Each cloud of rows lies close to a flat space through zero, with a little noise off it, and is much wider in some directions of that space than in others. After each cloud: how many dimensions does that space have?

-41  -569  100  -129  -113  -219  -115  19  73  187  236  247  128  -143  491  -331  -296  345
203  262  31  -464  -133  -171  13  -44  -211  -345  -162  418  -32  -329  34  11  311  -67
356  -576  286  296  -555  143  355  -69  -193  -147  -10  -114  182  -409  -222  -256  -122  -184
-10  256  110  -266  -144  -131  96  -168  42  476  -8  13  -189  -39  -555  483  8  -496
430  276  142  -333  178  -201  121  34  -37  -57  296  -666  330  142  176  27  14  270
-24  243  319  -215  140  -212  137  -109  -81  -165  427  790  -56  -297  -416  8  52  184
-98  -260  -247  -148  9  76  58  -43  436  -118  118  433  214  -103  -372  -31  -339  -311
-565  181  -415  180  246  -193  147  246  103  -84  233  -189  -209  383  -6  167  -130  -224
-281  250  -533  -239  304  321  -53  -6  64  -156  -224  244  137  166  601  384  76  -119
-27  -87  -235  145  86  -195  -27  -211  -349  55  -17  -24  327  352  200  34  -357  -149
-141  -768  -42  254  -62  128  341  -21  -292  22  148  -240  -237  197  -208  41  -72  341
314  197  298  43  -314  -444  -63  -407  -297  97  -108  -69  -181  256  68  -87  47  -248
-647  2  -41  -83  -69  -153  -318  225  -21  20  -347  34  73  32  -25  -310  -111  23
-64  92  -421  71  -42  -226  284  -194  -322  -351  -403  5  25  123  -513  138  5  -378
69  -692  -16  -196  -204  -202  -557  54  207  78  36  -426  93  276  469  -559  -380  296
274  334  -204  406  244  151  67  -17  -23  145  180  15  46  -67  -100  420  -3  -302
215  -447  73  56  -271  31  188  152  -165  -63  -285  -8  -97  -279  -190  -307  121  -24
35  436  22  0  -96  -49  -20  -170  741  -200  251  -276  -558  -22  85  323  326  50
-74  -252  323  -212  370  771  352  309  275  -182  209  -149  426  457  84  -423  -108  332
17  -112  -314  243  -1  -452  -274  97  -407  -136  -283  -43  -294  370  -154  -273  -27  -201
-303  -638  -136  359  -410  302  -450  -154  -119  -372  -54  508  274  -154  -110  -256  -495  -249
-80  157  15  161  146  35  162  -255  -185  -131  -199  -3  215  81  -116  19  38  225
-90  183  -235  -25  141  -18  -369  -235  -388  -205  399  -61  133  526  672  398  -244  -89
 -> 15

-241  87  22  135  -14  -27  82  104  184  110  179  61  127  162  183  108  3  -221
92  -170  -65  -187  21  -15  -201  158  36  -56  86  -138  -42  -49  -84  137  68  94
-222  9  68  101  56  30  162  123  296  -102  176  82  11  230  146  8  7  -212
-287  -313  -89  -237  18  -181  -336  441  382  17  424  -245  17  159  139  442  190  -134
82  246  32  201  -62  61  155  -244  -134  -51  -226  123  45  -1  -89  -220  -230  -44
128  -24  21  38  -50  -46  4  -115  -180  4  -148  -93  -86  -114  -6  -89  60  -3
-148  79  -45  -49  172  109  76  -61  144  -45  -1  272  -1  57  -83  -76  -127  217
51  73  19  66  -46  35  51  -33  -77  52  -27  32  63  -13  5  -23  -29  -29
-152  -272  -118  -256  77  -105  -296  289  102  258  308  -121  18  -77  116  377  289  125
26  -2  85  75  -118  -3  36  169  -13  118  150  -122  145  48  146  136  92  -220
-135  57  -20  79  60  -12  81  -101  163  -203  -84  108  -94  114  -55  -142  -140  -32
107  44  214  -48  134  178  355  -91  64  -325  -112  156  -114  114  -50  -339  -114  120
-6  90  116  124  -6  45  223  -91  74  -197  -92  58  -44  130  14  -204  -105  -125
199  -86  152  -37  62  86  219  -99  -30  -323  -156  -19  -218  12  -55  -296  34  65
-300  -178  -38  -204  14  -166  -235  382  227  236  405  -163  143  114  219  423  186  -94
-276  -249  -91  -332  170  -134  -248  209  187  169  250  -40  -33  -17  92  270  197  231
-129  -97  46  5  55  -19  72  70  309  -343  51  -26  -159  212  10  -80  -42  -130
612  -265  -63  -114  52  236  -45  -62  -463  125  -157  -40  -204  -481  -152  -76  426  410
-146  -67  -87  -143  139  -67  -84  -89  -11  134  -30  103  -83  -110  -2  11  76  260
177  -86  -71  -97  33  27  -99  -73  -162  7  -116  -10  -100  -187  -129  -39  67  218
-43  37  -52  -66  109  49  0  -94  107  -198  -104  144  -87  43  -165  -126  -181  169
-453  -326  24  -275  234  -104  -61  361  528  -102  419  -23  -124  255  216  226  231  9
27  59  57  -6  27  90  97  40  95  -118  32  72  34  97  -41  -55  -100  -5
 -> 7

-220  362  -144  101  -55  238  -149  150  275  79  167  64  41  -114  -84  -141  -47  26
147  -343  66  152  103  186  -91  -327  -12  -427  -395  46  186  36  -33  213  -99  22
176  -411  113  80  79  -11  13  -319  -122  -358  -373  -18  102  56  8  201  -4  7
-76  236  -81  -130  -79  -290  141  330  -106  506  390  -143  -192  17  70  -214  123  -10
-70  116  0  -47  -3  -87  47  151  14  211  225  -93  -108  -28  3  -84  55  -42
-49  135  -51  194  24  358  -184  -87  280  -274  -207  202  148  -92  -97  86  -179  40
-37  -79  16  -49  3  -115  42  4  -89  93  67  -30  24  24  1  -29  46  -32
-137  297  -124  -32  -108  2  -42  262  65  303  302  8  -97  -19  -50  -179  49  41
207  -284  85  78  31  21  -24  -214  -107  -304  -310  -24  117  24  45  157  -6  21
-63  136  6  -52  -1  -104  94  150  34  244  175  -68  -93  -2  23  -90  61  -8
107  -126  11  -94  -4  -326  215  63  -210  188  88  -156  -73  75  70  -85  147  -91
33  -153  9  57  56  163  -143  -166  43  -279  -294  74  146  11  -56  114  -105  45
-104  141  -5  219  38  431  -269  -151  320  -333  -196  189  126  -105  -132  48  -181  62
-23  48  -10  13  -60  53  -59  16  44  -30  -4  54  59  -23  -12  3  -9  2
75  -200  65  -72  47  -234  116  16  -257  69  53  -152  -57  74  95  -30  134  -40
4  49  2  146  27  286  -156  -192  139  -315  -255  101  64  -32  -72  169  -147  37
-172  232  -74  -194  -95  -262  124  274  -127  562  410  -118  -200  -10  19  -197  147  -53
129  -170  -4  97  24  115  -48  -156  20  -282  -253  23  77  9  4  157  -99  11
-76  86  1  -239  -99  -390  253  278  -249  491  368  -201  -196  20  42  -216  174  -84
199  -323  75  74  76  83  -37  -246  -54  -387  -316  89  173  33  -11  240  -99  46
-221  329  -118  68  -85  169  -89  226  161  144  234  67  -73  -100  -88  -111  -72  55
69  -222  4  -94  -7  -210  134  -30  -206  71  1  -123  -56  115  89  -6  96  -46
-13  -35  10  101  55  194  -85  -121  133  -245  -172  87  83  -47  -8  127  -64  -4
 -> 2

283  -218  -126  51  -80  199  122  178  16  -339  -503  458  100  -110  298  -53  -269  -193
149  4  23  -12  -331  -169  -130  222  -21  -242  -7  24  232  -401  -62  -71  -135  -345
-232  -163  -90  6  202  -213  -109  -197  -75  0  159  -64  -210  196  -124  -7  -187  35
-81  49  1  11  195  179  59  -27  114  109  36  -336  -90  171  -130  102  177  95
78  259  -49  93  399  314  75  -98  -43  3  -80  101  67  269  -152  -112  29  -147
29  -52  44  92  93  -231  -165  24  180  111  95  -112  53  -88  34  -21  -72  -264
-381  -149  94  214  112  64  -212  -205  71  -19  -18  249  -117  -56  99  -76  78  126
146  -26  -22  45  -418  -297  293  1  -163  -11  160  -180  284  99  -53  -370  204  -16
-106  73  234  -50  -19  -401  -26  87  170  39  52  120  -7  -143  -21  48  -298  -102
-36  245  223  18  -64  155  106  167  77  2  96  -60  -43  -150  -284  412  49  79
10  -41  27  -290  64  201  -24  -142  221  -180  -356  146  -15  65  106  -58  -253  28
184  128  -268  -37  277  275  -175  0  -255  -130  -385  120  140  57  286  -330  -207  -125
-49  -93  -205  72  -32  -31  55  -207  56  217  221  53  11  -54  -104  52  283  432
-44  -29  125  67  -187  332  -73  69  -3  -116  -3  -79  167  -115  -57  -163  291  173
298  -336  -37  -146  195  -257  16  -7  -50  -32  217  164  -44  208  249  -83  -281  -134
-29  93  -59  -382  -21  20  -237  -248  -19  188  -107  -133  -100  -75  443  -21  -6  295
-32  -266  -70  -166  -24  -34  -370  -111  -145  58  35  69  -198  -41  323  -2  -131  306
-187  -35  169  -99  -12  34  37  191  201  -222  177  393  -49  -237  -271  29  243  -276
-79  31  -21  -352  51  205  -285  -396  142  195  184  70  -40  136  -224  -157  181  390
283  215  46  -566  442  361  56  123  86  -156  -76  -348  104  183  -28  -72  -184  23
165  419  22  -131  347  451  107  -58  -120  -192  -261  76  154  -77  171  151  -268  11
-296  87  77  -36  -13  140  -196  382  -89  15  -445  189  -215  -75  116  -188  10  171
-26  22  58  -122  0  14  -47  14  -37  59  -195  177  -90  92  193  -145  -58  28
 -> 15

19  212  424  -51  391  152  151  -226  38  -44  510  -182  -70  190  89  389  14  240
-81  110  -216  -112  -230  226  -59  -232  -89  136  89  -240  54  -324  492  -309  226  12
-308  394  457  14  217  243  101  -158  77  -320  95  252  119  3  -177  -126  12  -7
-163  -178  -294  535  318  101  208  -52  31  -124  -60  -3  280  177  47  -303  -244  80
-121  136  365  313  -311  -78  116  111  151  115  -83  -60  -171  148  -113  -21  -342  -270
-30  -203  288  462  109  495  -78  -19  48  135  160  67  -192  247  56  57  -364  -260
-66  106  -260  105  34  -148  -179  -362  33  -201  213  11  153  -122  226  174  103  -155
-266  140  359  26  -15  317  298  -291  -92  344  -143  -79  -185  159  -99  -260  64  -151
-367  -230  175  -198  -412  46  -139  4  -293  178  -178  -81  -133  -177  72  -197  325  -174
8  10  136  161  -565  132  172  -236  -485  403  -44  167  -64  28  3  -9  -157  -261
74  -47  -254  -168  -12  167  40  -135  -223  -150  207  -19  84  -81  8  82  238  41
61  315  -204  95  -26  332  -176  -275  96  -412  481  65  53  178  -209  -150  -37  306
-200  322  97  -216  -141  -158  55  -212  13  -179  65  113  113  136  -90  -54  190  662
53  -138  7  -87  -70  180  241  6  169  65  -25  -426  -54  -249  -367  -68  29  -2
-15  41  211  -115  -96  -55  -71  28  242  -148  157  90  44  -247  265  557  84  216
144  61  59  -134  -95  -189  29  -102  148  355  -200  115  -73  -155  46  207  -5  27
47  -245  80  -161  5  -21  -77  29  -102  42  -144  -58  -72  -135  -160  188  -7  -244
-130  150  354  168  -140  112  -159  -49  -36  -37  287  26  -84  108  221  71  -140  -24
-110  -523  -422  -45  89  43  -232  18  42  -295  -576  -74  28  117  -405  -193  -196  -182
-122  -172  -78  -64  -325  311  493  202  -326  16  -304  -152  -47  180  41  -156  114  -125
28  -333  -71  20  278  382  -88  -82  -400  -73  218  -119  18  251  236  109  -59  9
-107  -211  26  268  -331  363  -365  -94  13  -49  340  -10  -89  -211  -177  -164  4  -171
288  -70  -149  -142  485  -312  -267  302  -57  -349  -44  229  336  51  6  113  -322  416
 -> 15

23  -42  -218  22  138  45  -47  59  110  -11  -61  -22  18  72  89  16  63  40
-108  25  282  -19  -8  -97  -70  -119  -166  -1  90  83  -42  134  -3  -239  -151  57
113  -51  -255  -1  46  119  -104  158  35  28  -114  -56  25  -48  109  195  97  -1
155  -92  -420  -25  207  186  -323  264  -7  63  -196  -39  81  117  312  172  157  79
-18  -6  -70  15  58  -6  -1  0  37  -21  -13  0  7  69  7  -31  -4  21
-218  -11  275  22  151  -181  49  -291  50  -66  157  93  -39  340  -33  -452  -184  155
159  -58  -320  -39  129  176  -313  279  -68  70  -171  -26  78  73  294  202  132  46
-119  56  276  16  -106  -155  224  -203  16  -48  137  35  -45  -74  -218  -189  -110  -50
-41  -2  -7  29  32  -29  98  -67  97  -21  21  -6  -10  33  -32  -81  -13  15
-46  40  217  -22  -54  -45  -60  -56  -145  21  53  44  -7  19  0  -102  -85  23
113  -54  -314  5  51  124  -84  177  94  31  -107  -57  35  -61  87  224  140  -29
-64  50  153  45  -117  -106  275  -156  108  -61  119  4  -23  -120  -255  -83  -62  -58
-74  102  448  -51  -246  -78  15  -110  -295  45  117  54  -57  -160  -145  -35  -138  -54
5  65  210  -50  -158  -35  13  -18  -168  22  33  13  -28  -155  -89  43  -49  -67
28  29  78  -13  -113  -4  11  32  -95  10  13  -16  5  -146  -60  106  3  -75
-99  17  181  19  -28  -107  141  -155  49  -53  119  35  -21  25  -126  -181  -95  13
-177  -39  196  0  245  -91  -225  -109  -135  -11  77  131  -19  466  229  -418  -167  234
65  1  43  -67  23  100  -315  147  -271  89  -77  21  8  71  229  80  0  60
-146  34  341  -13  -4  -119  16  -189  -113  -51  139  70  -49  109  -40  -285  -167  64
-192  30  358  -18  80  -163  -8  -214  -129  -23  164  85  -28  262  4  -401  -204  115
164  20  -231  26  -181  117  125  153  104  29  -130  -85  36  -355  -116  418  151  -181
282  -97  -668  12  137  278  -187  364  164  66  -266  -126  101  -57  258  458  278  -42
-27  -16  87  -24  65  13  -129  -7  -83  8  16  26  -5  141  114  -89  -36  64
 -> 3

159  594  -369  221  -212  -13  -45  256  504  -491  -342  313  251  -392  -95  316  -39  90
-20  -64  47  -37  4  15  -2  -6  -53  19  6  -43  -4  14  -24  -27  -4  -13
-439  -375  422  -267  -70  166  50  -78  -603  230  228  -262  -62  327  237  -764  76  -352
-22  -221  91  -60  115  17  57  -107  -203  159  107  -108  -145  80  -18  -107  40  25
-87  -3  85  58  -128  65  13  -47  35  -37  119  74  190  255  175  15  -131  -115
-390  42  207  -171  -255  218  40  145  -417  -66  -51  -64  95  105  247  -774  92  -371
20  -181  44  -93  165  -82  24  -48  -169  191  25  -125  -180  -49  -90  -29  79  70
-204  -325  206  -220  123  28  59  -28  -500  256  63  -267  -287  43  -23  -513  144  -104
190  -110  -84  65  183  -138  36  -134  110  126  14  -29  -109  -68  -155  368  -27  209
150  7  -107  58  135  -76  22  -46  132  58  3  -1  -75  -89  -135  276  -25  166
73  207  -85  185  -137  45  -37  -3  335  -143  24  198  246  95  91  328  -135  39
-173  202  -2  -73  -175  125  -6  162  -105  -195  -160  63  97  -134  83  -394  66  -200
207  8  -153  38  152  -120  0  -39  156  42  -69  45  -134  -183  -189  331  38  221
-1  109  -21  69  -83  55  0  6  138  -73  11  81  126  59  62  82  -106  -8
243  -45  -152  137  169  -148  -12  -91  248  55  46  49  -35  -58  -167  510  -62  272
-46  -73  20  -74  62  -1  40  11  -148  72  -25  -53  -90  -46  -45  -131  64  -41
272  -148  -110  17  286  -170  10  -93  80  167  -2  -65  -232  -109  -249  349  37  275
172  79  -159  93  74  -76  -14  -49  200  -24  4  86  5  -98  -101  354  -29  128
192  210  -202  156  3  -65  -11  17  366  -143  -116  132  95  -136  -65  399  -83  161
-287  9  251  -105  -243  185  -13  56  -209  -44  61  -27  155  232  266  -534  -6  -300
-120  -225  107  -235  120  13  9  7  -419  155  -57  -198  -235  -93  -92  -465  156  -93
118  -173  1  50  119  -50  -22  -143  131  152  125  -5  -33  159  -35  298  -65  138
-66  137  -84  -44  -66  19  8  152  -83  -139  -190  -9  -48  -228  -36  -232  88  -66
 -> 3

98  8  -41  157  23  132  -125  -58  -57  -263  -200  83  -297  58  -126  -169  -103  -88
-165  -121  -163  -240  4  -26  226  -12  41  -99  51  292  -18  -76  205  96  -89  -225
6  -99  166  -20  44  175  -146  -64  70  -27  123  -116  216  84  -61  102  -136  55
93  25  52  -20  52  108  -107  -25  5  -33  -32  -86  11  26  40  -55  -11  -57
-67  -169  -151  -126  -26  105  86  43  114  -44  -31  116  -106  -166  137  -76  -89  -186
-64  55  24  -170  -221  -6  149  136  144  205  13  -87  101  -145  78  46  -31  -32
43  35  -149  -169  -56  -71  93  -53  -139  -83  -36  310  -101  7  172  -11  42  -181
-93  13  312  154  90  16  -150  -95  97  267  174  -632  171  -30  -153  12  98  125
-135  -22  18  -25  -22  41  234  82  95  78  67  -198  -129  -221  69  -19  2  -186
-11  8  -166  -48  -49  -21  235  208  55  93  15  82  -75  -221  149  -15  96  40
-23  23  206  68  8  223  -98  -69  148  62  -98  -276  -72  -100  -5  -73  -72  -206
40  90  -70  8  82  38  -90  3  76  144  -4  -385  -135  -205  62  -208  220  99
-1  11  117  -71  -14  37  -83  -70  8  19  133  -129  182  82  -63  114  -50  127
-53  -135  -54  -136  121  135  -48  -17  137  20  169  -131  142  -98  81  40  -14  149
50  -22  89  -95  -72  179  -65  -80  -35  -96  64  -68  -10  21  -19  7  -118  -85
42  197  74  267  96  -43  -240  -191  -65  -51  -218  -205  -254  72  -210  -172  127  73
25  -38  18  122  101  -8  -66  -27  -62  -171  -40  74  -21  158  -106  8  -69  22
12  4  -148  -109  -21  -104  47  29  -17  -66  -178  138  -151  13  118  -161  1  -270
-109  2  -44  -154  -169  -149  180  70  40  88  -35  95  30  -40  78  27  -46  -183
71  -112  -132  107  53  32  89  128  -101  -155  88  183  -70  -2  -36  14  -29  130
13  -56  -52  -91  19  6  -41  58  108  109  -23  -36  108  -54  111  -55  35  0
53  101  56  -43  55  173  -206  -124  84  -83  -129  -195  -78  11  -26  -107  -35  -8
5  -27  74  -162  -121  4  59  96  57  80  78  9  233  49  67  106  -98  -50
 -> 11

-282  -160  64  34  -183  323  -112  68  -285  -442  139  95  238  -54  236  84  10  -304
146  -360  -97  -106  -122  9  -69  -251  147  -89  110  -314  -8  53  179  -451  249  -128
103  -55  -229  -214  9  8  -372  -268  12  320  90  -39  26  -68  459  34  26  -60
131  -189  39  183  -104  54  3  84  -320  -276  -109  30  -287  62  109  224  -124  5
-93  -86  -47  -103  -143  -82  -126  145  -29  166  87  -155  251  -128  446  -143  246  -172
-190  -338  79  -27  137  233  -346  -265  -187  180  83  502  127  -237  375  590  -333  38
-241  29  554  440  -177  71  -51  -105  -339  -337  -400  64  7  74  402  -237  0  -293
35  58  -418  -408  683  38  -349  196  -109  12  533  182  29  -135  -550  61  -181  390
35  11  -125  -297  62  -61  -234  -198  364  392  26  -42  111  -89  166  -307  174  64
-197  276  -89  3  -55  -252  -47  231  -23  272  82  -208  364  176  61  117  99  -173
-35  -19  -177  -214  103  68  -110  -144  163  117  76  -27  92  100  -184  -10  -9  149
37  -194  169  120  -158  214  103  -56  -79  -13  -267  -139  116  235  221  83  -57  -299
0  -71  37  -47  80  140  7  243  -119  -135  137  191  50  -265  55  86  -35  -99
-81  -22  249  197  -49  -110  34  -194  -21  148  -211  130  -52  -54  188  87  -74  63
-34  251  65  315  -229  -203  196  50  -279  -213  -1  -218  -63  134  92  68  27  -214
-1  373  -10  -223  93  69  -165  347  156  144  -276  -77  89  75  -75  -456  179  56
-234  176  19  -118  326  132  88  17  -182  -102  93  -26  249  -81  -300  -108  -62  226
-381  168  280  168  240  314  -26  -8  -570  -259  133  386  282  -374  179  325  -315  -151
0  231  -160  -226  175  98  -17  70  -308  -79  -159  -259  -51  -58  2  -360  120  449
176  -126  -203  -248  22  69  -257  82  -44  -53  -42  -79  -200  -103  194  -303  165  234
25  -118  -157  -195  -252  104  -227  -50  9  -159  -132  -232  -84  26  333  -447  303  92
12  -259  111  325  -165  -111  -69  -308  -166  -134  196  153  -135  -5  278  400  -180  -311
39  520  -137  -98  5  -150  204  358  122  117  -145  -7  -131  11  -367  51  25  306
 -> 12

51  -262  -85  71  211  276  -37  217  218  -2  -89  -311  28  33  21  129  109  119
69  243  -62  151  -31  -53  -72  136  246  227  -36  123  29  -214  60  204  -15  -189
75  -214  159  -151  -18  -132  147  -90  -4  346  -147  -100  -227  114  -170  100  -309  -187
-46  -1  95  -82  134  -116  -55  -9  -103  127  78  39  -7  2  -102  -7  64  -70
-59  -132  149  -180  -144  -266  145  -244  -242  86  3  56  -202  110  -183  -102  -192  -125
79  -49  214  -189  421  -103  -83  35  -27  366  21  -28  -6  120  -140  85  -76  -136
-185  73  -101  46  -298  117  101  -113  -79  -619  113  146  125  -42  268  -211  302  84
-90  -90  101  -174  20  128  100  -21  -149  30  -69  -91  -36  133  -57  -4  -27  -13
-63  -2  -74  17  -443  6  229  -176  -53  -252  -45  5  -90  58  109  -82  -56  -16
18  -222  91  -40  82  -35  28  58  180  139  -95  28  -105  -125  -17  107  -64  -171
67  202  29  87  -1  -280  45  -35  179  71  166  85  29  -5  146  114  219  -331
-108  -45  6  -51  -221  36  122  -100  -97  -210  -16  62  -31  0  47  -100  14  -1
-67  242  55  -70  60  -1  -39  50  -120  233  8  72  38  -12  -83  72  7  -108
42  276  -32  42  147  -25  -106  78  -72  212  100  -78  87  86  -80  88  89  15
-7  -176  149  -141  32  -209  67  -168  -109  15  45  45  -106  103  -75  -89  -74  -90
50  90  41  33  -100  -329  24  -124  32  98  87  146  -79  -53  -18  -1  -40  -193
140  64  16  8  1  -159  32  -89  -17  200  16  -118  -72  183  -75  44  -151  -33
40  -47  252  -186  196  -462  32  -219  -181  227  185  59  -117  187  -168  -50  5  -246
-186  5  -82  50  -435  -111  123  -106  -148  -111  4  99  -140  -169  -93  -75  26  -82
-5  -80  -111  91  -275  56  123  -92  47  -318  -16  -42  -19  21  140  -82  33  77
123  -63  22  20  1  -161  85  -140  84  -105  91  -89  -27  188  111  -33  38  -48
52  -137  107  -63  -109  -114  82  -79  91  129  -130  129  -152  -91  -25  34  -284  -157
-12  196  -138  191  -292  -214  -11  -141  26  -353  168  244  72  -141  177  -160  146  15
 -> 8

110  -47  187  162  95  -134  -135  -140  -198  352  116  112  -12  -208  -26  38  2  -79
-141  -104  262  50  -5  -36  -99  -36  -191  171  9  39  -113  -222  -94  99  34  -22
-83  71  -36  42  24  -49  -41  -124  -74  214  -4  76  -5  -66  -52  25  27  -76
79  -267  432  208  118  -104  -132  -126  -294  356  184  111  -234  -472  -144  60  30  -132
188  304  -570  -67  -7  -53  147  -131  246  7  -59  53  197  305  129  -101  -19  -42
-229  -40  218  73  -2  -54  -110  -134  -229  286  -1  47  -142  -244  -146  127  91  -71
191  -176  326  141  81  -42  -113  43  -131  115  164  42  16  -164  53  -1  -34  -2
-72  -166  250  109  65  -50  -32  -99  -223  203  75  56  -215  -328  -131  53  52  -89
225  135  -129  -11  -12  23  -30  151  182  -159  21  -35  294  281  233  -96  -77  111
44  113  -42  9  19  -37  -86  -8  16  80  19  24  153  104  81  14  -7  23
-471  -30  -68  -125  -121  95  123  -62  -58  -53  -198  -62  -303  -126  -264  96  112  -24
-41  -81  54  29  20  -5  12  -52  -56  64  34  8  -132  -120  -86  9  24  -60
144  38  -7  42  23  -33  -31  16  34  44  53  34  120  62  103  -35  -14  3
-235  -251  316  59  23  2  18  -83  -249  152  38  20  -355  -406  -279  66  63  -96
-163  18  -120  -118  -86  72  95  26  39  -163  -89  -55  -93  38  -38  11  11  25
205  -70  211  127  57  -54  -90  20  -78  89  130  57  58  -94  73  -23  -21  -9
188  -22  166  141  90  -98  -132  -43  -123  250  159  97  104  -100  75  2  -23  -22
-112  72  -93  32  4  -63  -14  -162  -65  199  -41  68  -45  -54  -72  35  55  -66
45  -117  -29  -52  10  43  138  24  63  -159  16  -40  -130  -50  -66  -59  -2  -16
-96  -12  86  -15  -37  35  -69  93  0  -94  -32  -67  42  62  26  22  12  65
94  -353  826  255  119  -70  -335  80  -375  293  243  70  -30  -442  5  92  -4  2
185  48  -20  31  15  -14  -27  50  58  -37  46  12  134  99  111  -32  -44  12
-189  -4  -153  -63  -31  15  153  -100  5  3  -87  -15  -204  -77  -149  27  47  -72
 -> 4
